The rows are grouped in 4 ways, from coarse to fine. Each group lies inside one group of the grouping before and may be the whole of it. The rows also spread widely along 15 directions, which tell nothing about the answers.
In the rows, 128 means zero.
Some rows, each with its group in each grouping after it:
[140  73 121 102 136  96 117  85 152 111 151 159 122 148 104  65 108 126
  98 125 139 182 118 128 139] => Nodi keref demap Z740
[142 132 163 129 132 138 103 142 138 130 142 121 179 129 126 116  97 127
 113 185 161 105 110 133 134] => kolu Vopag kidev Z133
[144 157  90 176 140 143 167 127  97  89 146  99  70 142 188 122 148 129
 147 129 164 104 172  99  47] => kolu Sor zivu Z434
[196  69 144 119 186 108 145 127 113  59 142 149 117 153 133 125 165 117
  93 176 159 115 138 129 156] => kolu Sor Kufi Z923
[ 97 116 212 153 157 151 141 142 107  89 141 155 117 123 113 164 118 106
 178 126 118 137 165 158 139] => Nodi keref demap Z387
[130 156 161 131 113 118  99  75 130 132 159 179 156  97 169 144 118 160
 111  34 157 167 157 144 153] => kolu giviv rubep Z420
[122 165 160  90 147 158 108  85  84  73 160 158 158 155 160 154  81 169
 142  65 133 171  82 167 127] => kolu giviv Kub Z301
[129  77 118 110 149 152 132 130 117  75 196 170  95 151 100 122 111  75
 120 139 132 105 120 120 115] => kolu Vopag bol Z335
[120 108 162 141 161 111 150 142  94  63 147 142 137 117 119 135 141 115
 162 113 139 181 143 135 124] => kolu pes Gefe Z490
[124 149 145 145 153 117 133 113 104 119 119 143  73 155 137  88  95 108
 130 115 109 194 148 133 100] => kolu pes gup Z326
[115 166 135 153 136 172 119 151 134  49 115 138 153 145 164 128  94 135
 128 124 150 167  97 155 144] => Nodi keref vemiv Z495
[116 152 144 163 144 115 149 159 152  92 127 100 113 119 133 123 136 102
 149 144 138 146 113 120 137] => Nodi voviz fika Z357
[ 97  90 127 116 117 161 128 135 128 110 135 200  85 103 110 122 117 132
 146  61 147 123 156 128  77] => kolu Sor zivu Z929
[107 138 107 128 137 106 138  82  87 178 200 119  67 109 141  62 165  60
  94 117 156 177 142  82 113] => kolu pes Gefe Z891
[224 115 105 144 106  94 105 144 146  99 102 127 191 139 162 124 117 168
  92 174 155 129 152 136 110] => kolu pes zope Z132
[195 118 149 136 137 130  99  85  55 111 127 181 159 100 157 106 126 127
  68 148 174 175 141 148 137] => kolu Vopag bol Z414
[159  97 118 178 115 128 123  70 162  71 175 170 150  94 145 130 118 144
 101 101 181 130 162 129 142] => Nodi keref Fufo Z676
[109 113 169 118 178 123 142 176 128  98 120 112 124 150 135  95 172 107
 137 163 165 146 135 119 146] => kolu pes gup Z321
[132 121  96 118 117 128 138  99  65 123 202 129 108 114 135 115 172  61
 105 131 128 181 124 111 127] => Nodi voviz pulog Z282
[144 162 161 135 159 139 158  82  64 135 168  94  78 151 145 148 117 109
 156 163 101 122 114 129 100] => Nodi keref vemiv Z467
[140 178 136 145 137  94 142  85  72 166 188 104  90 111 174 129 166  92
 124 109 140 150 155 101 106] => kolu pes zope Z349
[150 162  99 141  98 150 119  85  80 129 178 106 173  97 164 133 141 119
  97 146 156 160  91 124 132] => Nodi voviz Napu Z455
[102 131 126 120 146 180 135  96  92 101 194 160  80 118 156 136 158  99
 113  90 158 116 128 113 127] => kolu giviv Kub Z897
[ 78 144 135 134 133 171 132 138 159 141 159 109  86 173 137 120 113 104
 141 128 106 107 151 119 122] => kolu giviv rubep Z593
[132 170 107 169 136 152 140 106 105  86 124  98 135 145 186 103 134 130
 115 138 148 189 130 134 127] => Nodi voviz Napu Z151
[126 100 127 105 168 128 142 105 106 130 123 162  42 144 146  54 152 115
 110 118 173 128 153 107  84] => kolu Vopag bol Z335
[113 106 161 132 118 163  94 150 126  85 148 218 137 105 109 132  82  89
 120 108 147 149 132 161 137] => Nodi keref Fufo Z676
[159 113 176 114 159 141 108 147 100 106 173 185  84 164 143 145 106  64
 131 160 148  63 167 150 103] => Nodi voviz pulog Z282
[ 88 130 142 149 136 129 154 124 108 104 116 112 127 102 121 107 142 143
 160  99 127 210 133 123 115] => kolu pes Gefe Z490
[115  70 148  83 164 166 136 116 123 111 111 180  65 128 124  85 175 114
 101 122 161 132 120 127 149] => Nodi keref Fufo Z676
[161 114  86  86 121 117 106 126 154 131  98 149 115 174 147  80 137 126
  60 113 110 187 119 127 152] => kolu pes Gefe Z490
[151  57 104 133 121 169 122 124  98  67 138 191 139  87 111 103 136 139
 105 139 186 131 146 126  87] => kolu pes gup Z321
[ 91 138 131 163 115  98 138 145 126 158 199 109 120 115 152 131 197  68
 130  98 139 158 216  97 148] => kolu Sor Kufi Z923
[ 88 159 133 133 105 132 138 133 123 123 160 125 117  81 113 143 121 112
 168  80 125 154  84 123 106] => Nodi voviz fika Z357
[177  75 145  88 122  61 122 151 179 166 146 112 141 152  91 109 134 110
 129 197 134  75 127 112 125] => Nodi keref vemiv Z495
[121 145 173 138 156 148 136 148 132 109  86 170  72 107 127 145 130 119
 119  89 115 149 117 140 161] => kolu Sor Kufi Z923
[115 123 158 135 147 161 134 126 142  67 193 134 163 129 168 178 157 141
 162 110 197  58 145 135 129] => Nodi voviz Napu Z455
[110 112 140 157 143 111 149 179 155  90 155 144  78 123  88 122 105  65
 155 132 123 116 132 111 108] => kolu Vopag bol Z414
[ 82 157 140 129  93 109 120 168 130 160 139 143 120 125 145 143 135 127
 172  37 114 160 187 131  88] => kolu Sor Kufi Z923
[142  83 157 111 152 129 107 117 137  88 130 181 134 190 170 107 150 130
 107 109 154 150 219 161 152] => Nodi voviz pulog Z282
[ 90 131 158 143  96 176  87 132 127 139 149 168 168 106 122 127  89 124
 121 121 140 149 152 145 132] => kolu giviv Kub Z897
[163 170 138 136 158 133 133 120  78  89 157 130 102 142 165 123  86 119
 139 147 166  98  94 128  64] => kolu Vopag bol Z335
[ 91 136 200 111 139 158  94 122 144 141 131 189 126  99 126 124 119 108
 101  96 153 146 111 148 196] => Nodi keref demap Z740
[139 125 145 119 142  88 155 167  96  82 123 146  96 112 107 145 134 110
 172  98 103 173 110 130  92] => kolu pes zope Z349
[ 97 110 155 148 126 138 147 201 177 142  97 115  81 134  93 119 128  94
 167 170 105  95 151 116 110] => Nodi keref demap Z740
[111 136  90 205  83 157 146 121 180  99 131  88 152 128 129 138 112 137
 133 138  94 166 160 121 140] => Nodi keref vemiv Z495

New rows, each followed by its group in each grouping:
[165 132 100 109 108 105 113 178  93 124 182 138 149 120 153 142 168  80
 107 136 161 115 132 113 110] => kolu Sor Kufi Z923
[128 100  91 147 105 117 149  94  91  99 171 119 140  87 117  91 132 141
 149 131 167 171 121 108  61] => Nodi keref demap Z740
[175 124 126 130 120 121 135 176 137 108 107 141 113  90 102 151 109 128
 131 152 135  83  74 121  99] => kolu Sor Kufi Z923
[111 159 184 154 118 102 123 108 106 166 169 149 119  75 152 144 147 101
 151  80 160 143 176 127 125] => Nodi keref Fufo Z676
[211 113 143  76 129  88 123 149 102 148 110 150 121 143 141 157 162 119
 108 136 107 103 124 130 131] => kolu Vopag bol Z335
[177  94 150  97 127 123 102 126 111 149 119 190 105 123 116 121 116 114
  94 141 129 113 143 137 111] => kolu pes zope Z349
[ 96 124 117 128 105  81 134 149 123  94 228  96 193 131 123 123 120 119
 194 108 165 142 138 111  69] => kolu Vopag bol Z335
[128 182  90 194  78 197 114 130  80 136 164  93 170 100 184 136 137 105
  99 179 158 137 147 118 113] => Nodi keref demap Z740
[193 126 155  99 125 128  81 116 128 131 184 147 184 173 160 157 107 110
  84 175 144  81 128 150 162] => Nodi keref demap Z740
[134 118 105 187  79  83 155 190 180  92 113  92 170  97  99 132 120 134
 182 147 120 156 148 116  94] => Nodi keref vemiv Z495
[ 77 110 169 140 145 144 157 121 193 102 141 104 119 139  97 142 101 174
 193 105 119 103 128 124 119] => kolu giviv rubep Z420
[111 149 127 121 121 114 127 171 130 169 156 109  98 113 132 101 132  99
 145 144 171  84 118  96  70] => kolu Sor Kufi Z923
[161  94 150 118 160  93 156 160 100  82 155  94 138 174 110 137 136 109
 169 196 109 130 131 128 105] => kolu giviv Kub Z897
[163 151 119 111 111  76 122  85  71 164 124 133 114 124 138  88 110 139
 123 100 109 220 123 127  74] => kolu pes gup Z326
[100 147 136 155 101  95 124 151 140 171 157 115 130 107 134 112 134 114
 151 106 147 143 177 109  93] => kolu Sor Kufi Z923
[ 80 165 126 131 116 152 126 135 131 106 128 147 112 124 149 120 111 136
 138  51 129 187 121 132 118] => kolu Sor zivu Z434
[153 128 131 113 120  89 127 146 137  87 130 146 150 133 137 139 113 147
 148  81 122 164 121 140 114] => kolu giviv rubep Z593
[103 150 145 151  99 105 112 117 139 118 177 117 202 105 131 126  96 144
 150  93 142 189 136 136 132] => kolu giviv rubep Z593
[146 162 134 144 105 130 120 101  78 168 167 106 130 141 149 141  97 127
 148 145 108 125 161 129  60] => kolu pes zope Z349
[128 165 107 170 132 143 159 112 138 129 117  97  55 127 154  97 113 130
 138 144 138 117 121 103  78] => Nodi keref vemiv Z467
[138 170 145 167 118 133 145 132 130 153 168  66 122 131 123 160  83 123
 175 184 107  73 120 112  78] => kolu giviv rubep Z420
[145  72 122 105 101  65 115 162 182 148 141 139 154  84  93  88 166 108
 114 144 177 122 124 103 132] => Nodi voviz fika Z357
[142  90 124 160 128 135 138  88 105  96 161 101 188 133 138 107 165 128
 105 184 146 192 170 129 166] => Nodi keref vemiv Z495
[194 128 114 129  91 123 127 124 105 161  87  90 165 132 158 134 159 159
 113 181 113 143 141 133 118] => Nodi keref Fufo Z676
[ 82 119 148 170 136 113 125 112 142  99 147 164 116 130 121  73  94  92
 135 102 141 222 175 143 130] => Nodi voviz Napu Z455
[ 62 152 141 174 120 116 164 130 182 113 139  67 138  92 107 108 109 153
 201 117 151 150  95 108  99] => Nodi voviz Napu Z455
[149 115 111  99  81 128 123 173 146 160 162 121 148 105 116 180 175 104
 125 131 114  70 128 103 136] => kolu giviv Kub Z301
[ 88 169 189 104 166 125 149 145 111 163 126 105  68 117 134 121 170  80
 140 126 123 147  80 114 169] => Nodi keref demap Z740
[166 135 167 112 170 130 117 111 123 117 106 129 121 138 126  96  93 135
  91 189 146 135  62 134 147] => kolu pes zope Z349
[133 133 224 157 179 117 135 140  98 109 112 158 102 143 128 151 127  86
 140 130  96 167 181 157 175] => kolu Vopag bol Z414
[200 134  83 117 102 160  98 134 108 106 129 145 163 120 164 131 124 140
  63 165 158 116  91 128 120] => kolu pes zope Z132
[186 108 168 115 138 130 110  81 111  95  88 160 166 154 133 132  96 165
  93 142  91 204 114 177 181] => Nodi keref demap Z387
[100 122 177 158 158 137 159 133 135  69 132 121 126 109 120 146 137 138
 174 118 142 146 121 134 144] => Nodi keref demap Z740
[189 128 136 157  97 161 101 119 113 157 128 147 150 120 155 156 116 140
 100 174 145  63 194 135 100] => kolu giviv Kub Z301
[167 128 105 114 119 105 134 194 100 117 142 114 123 135 129 123 135  86
 137 177 131 114 113 115  79] => kolu giviv rubep Z593
[133 115 136 147  94 142 127 123 113 170 111  67 184 148 116 105 120 149
 140 218 101 163 157 136 112] => Nodi keref vemiv Z495
[129 131 138 152 102 183 116 163 117 122 138 166 119 114 156 167 137 115
 137 122 151  70 181 136  97] => Nodi keref demap Z740
[138 110 145 162 118 123 138 182 173  59 119  95 198 142  93 151  73 163
 186 169 121 118 111 142 102] => kolu Vopag bol Z414
[143 130 217 138 140 124 107  94 116 154  99 153 164  94 132 136  99 182
 144 124 156 131 160 155 122] => kolu pes Gefe Z490
[129  73 145 112 152 156 135  62 138 154 157 149  58 169 116 101 137 105
 101 147 110 110 168 123 143] => Nodi keref Fufo Z676
[119 141 151 163 157 141 173 171 136  65  74 104 105 145 159 143 164 142
 176 128 127 148 151 140 123] => Nodi voviz Napu Z455
[135 115 134 107 143 130 152 106  89  74 199 133 120 140 116 167 115 126
 174  98 118 115 101 128  90] => kolu Vopag bol Z335
[165 110 155 100 107  95  97 107  61 176 145 159 164  96 117  87 118 106
 105 172 158 175 127 142 106] => Nodi keref vemiv Z495
[138  85 164 116 141 130 140 121 196 123 112 113 125 193 122 154 140 162
 144 134  84  95 169 139 166] => Nodi keref demap Z740
[ 90 144 120 137 135 134 142 111 175  87 178 162  75 114 159 135 149 110
 132  32 165 120 137 111 143] => Nodi keref vemiv Z495
[132  96  99  95 114  94 144 131 152 106  89 148 104 142 102 103 142 141
 120  58  74 225 110 127 143] => kolu Vopag bol Z414
[147 117 134 167 144 155 145 136 142  54 124 141 111 158 148 147  98 158
 157 131 133  98 169 139  86] => kolu giviv Kub Z897
[131 110 141 103 139  81 130 128 139 101 114 117 142 148 123  68  97 165
 169 133 165 168 108 138  71] => Nodi voviz pulog Z282
[136 145 153 175 129 117 135 106 162 110 120 154 107  59 124 127 113 128
 114 103 155 148 102 120 158] => Nodi keref demap Z740
[136 101 150 155 164 127 159  86 119  99 149 110 118 126 145 107 165 134
 136 160 172 129 157 119 129] => Nodi voviz Napu Z455
[184 130 148 143 114 100 116 130 150 152 107 160 115 144 150 154 124 125
 109 109  99 114 198 137 136] => kolu Vopag bol Z335
[123 108 140 114 147 127 143  97 152  61 158 169  93 130  97 145  70 152
 159  63 122 125  85 134 103] => kolu Sor zivu Z434
[125  68 150 113 167 181 137 123  75  69 152 166 131 104 138 102 165 143
 130 154 217  99 146 129  96] => kolu giviv rubep Z593
[161  90  98 130 116 128 111  48  89 136 174 154 134 138 150  79 118 148
  90 130 157 167 188 124  79] => kolu pes zope Z132
[157  98 132 141 141 143 134 136 102  89 157 150 133 122 153 140 161 120
 119 143 177 103 175 121 111] => kolu Sor zivu Z929
[105 135 134 131 134 167 108 107 190 113 180 150 111 152 133 124  84 116
 101 110 140  98 117 125 157] => kolu giviv rubep Z420
[158  72 131 142 106 161 106  62 111 137 193 186 139  81 127 144 157 108
  80 129 160 101 185 128 150] => Nodi voviz fika Z357
[202 146 138 116 123 130 139 107 113 157 122 104 105 155 153 189 133 152
 128 150  89  63 133 125 106] => kolu Sor zivu Z434
[146 108 208 133 161 111 127 136 175 121 124 133 130 166 110 160 110 125
 140 143  98 100 155 145 178] => kolu Vopag bol Z414
[120 129 175 103 144 109 140 150 119  93 152 166  90 131 105 175 116  93
 180  78  90 132 112 150 120] => Nodi voviz fika Z357
[121 147 166 153 140 171 144 117 100 135 131  78 151 107 140 140 163 122
 120 194 134 140 100 123 179] => Nodi keref demap Z740
[162 106 161 108  99 107 129 128 169 192 115 129 117 130 113 178 155 136
 137 124  78  79 165 128 150] => Nodi keref vemiv Z495
[ 98 129 114 113 133 105 158 216 145 110  84  84 102 161 130  87 181  95
 159 146 112 179 127 117 114] => Nodi voviz fika Z357
[ 94 118 167 150 130 191 100 122 129  87 118 180 159 137 136 119  93 128
 117 124 140 176 157 174 158] => Nodi voviz Napu Z455
[129 110 147 107 130 159  90 133 135 144 177 174 126 155 142 121 125  70
  86 156 158  86 154 140 148] => Nodi voviz Napu Z455
[156 139 175 145 151 135 109 123  68 132 153 136 144 164 168 127 126  93
 108 179 131 149 197 151 136] => kolu giviv rubep Z593
[169 176 172 138 162  93 154  76  44 127 160  95 118 130 160 147 110 144
 167 135 131 153 115 131  75] => kolu Sor zivu Z929
[168 154 178 106 148  93 114 127 161 132 113 103 163 161 150 137 107 167
 132 148 136 107 104 139 146] => kolu giviv Kub Z301
[143 115 177  26 157 127 101  89  87 142 138 175 130 138 133 115 129 159
 114  85 157 132  59 147 131] => kolu Vopag bol Z414
[145 131 209 138 198 125 129 133  99  52  86 188  97 123 148 109 116 116
 126 130 168 177 123 167 156] => Nodi voviz pulog Z282
[ 98 102 153 142 128 205 122 148 149  65 130 145 174 135 145 152 120 181
 156 119 165  91 163 150 119] => kolu giviv rubep Z593
[160  84 103 114 115 125 149 164 117  99 159  97 152 156 124 147 150 143
 172 166 143  65 151 113  54] => kolu Vopag bol Z414
[144 150 147 146 155 156 170 103  51 163  89  85  57 120 130 106 130 133
 144 192 109 143 116 113  68] => kolu Sor zivu Z929
[120 127 128  98 138  99 167  94 141 193 126  74  61  90 133  85 205 137
 138 127 164 107  96  75 108] => Nodi voviz pulog Z282
[104 117 169 116 167  83 144 128 146  76 143 123 150 123 134 105 154 143
 147  90 172 188 115 125 160] => kolu Sor zivu Z434
[112 112 136 144 131  88 147 131 128 155 212 119  89 146 114 119 139  66
 159 128 122 101 202  97  83] => kolu Vopag kidev Z133
[173 111 143  95 135  32 148 154 136 160 150  64 149 171 126 117 165 105
 162 191 121 121 137 114 107] => Nodi voviz Napu Z455
[127 168 141  82 107  94 113 115 110 182  94 108 133 140 132  99 122 135
 127 104  82 222  80 142 132] => Nodi voviz fika Z357
[ 63 162 142 136 123 143 148 158 140 133 151 120  93  97 133 134 146 116
 177  75 147 118 132 105  97] => kolu giviv Kub Z301
[142 171 167 110 111 147 107 113 104 137 122 164 128 124 173 187 128 148
 140  59 111 126 139 162 128] => Nodi voviz fika Z357
[191  81  59 154  90 158 133 167 101  78 136 154 129 126 115 142 143  81
  86 172 103 133 152 119 111] => kolu Vopag bol Z414
[160 121 165 166 146 128 151  67 115 138 129  78 145 132 120 131 114 162
 136 189 108 135 143 125 134] => kolu Vopag bol Z335
[ 96 161 146 166  85 108 113 148 117 175 175 160 114  87 118 144 107  63
 142  75 106 172 189 121 109] => kolu Sor zivu Z929
[151 103 123 134 150 119 146  86 103  98 129 104 130 156 123  75  97 162
 137 169 141 164 122 126  77] => kolu Vopag bol Z335
[130 156 135 111 128 140 147 140 111 190 143  73  94 138 156 143 191 107
 132 163 123  72 139  93 118] => kolu giviv Kub Z301
[113 107 199 111 163 122 117  48 134 112 152 169 132 139 151 111 115 176
 142  71 173 150 158 156 140] => Nodi keref Fufo Z676
[132 138 139 179 115 150 130 152 158 111 136 122 132 120 132 146  98 127
 146 147 131  97 164 126 109] => kolu giviv rubep Z593
[130  91 141 194 121 166 133  72  97 125 197 129 149 100 129 129 153  88
 102 184 146 146 204 124 158] => Nodi keref Fufo Z676
[198 109 104 139 120  81 139  65  65 116 131 115 152 154 135 100 106 157
 120 149 100 227 161 139  82] => kolu Sor zivu Z929
[141 113 165 129 130 143 136 174  90 133  95 145  99 129 130 136 142 108
 160 162 124 110 169 144  85] => Nodi keref Fufo Z676
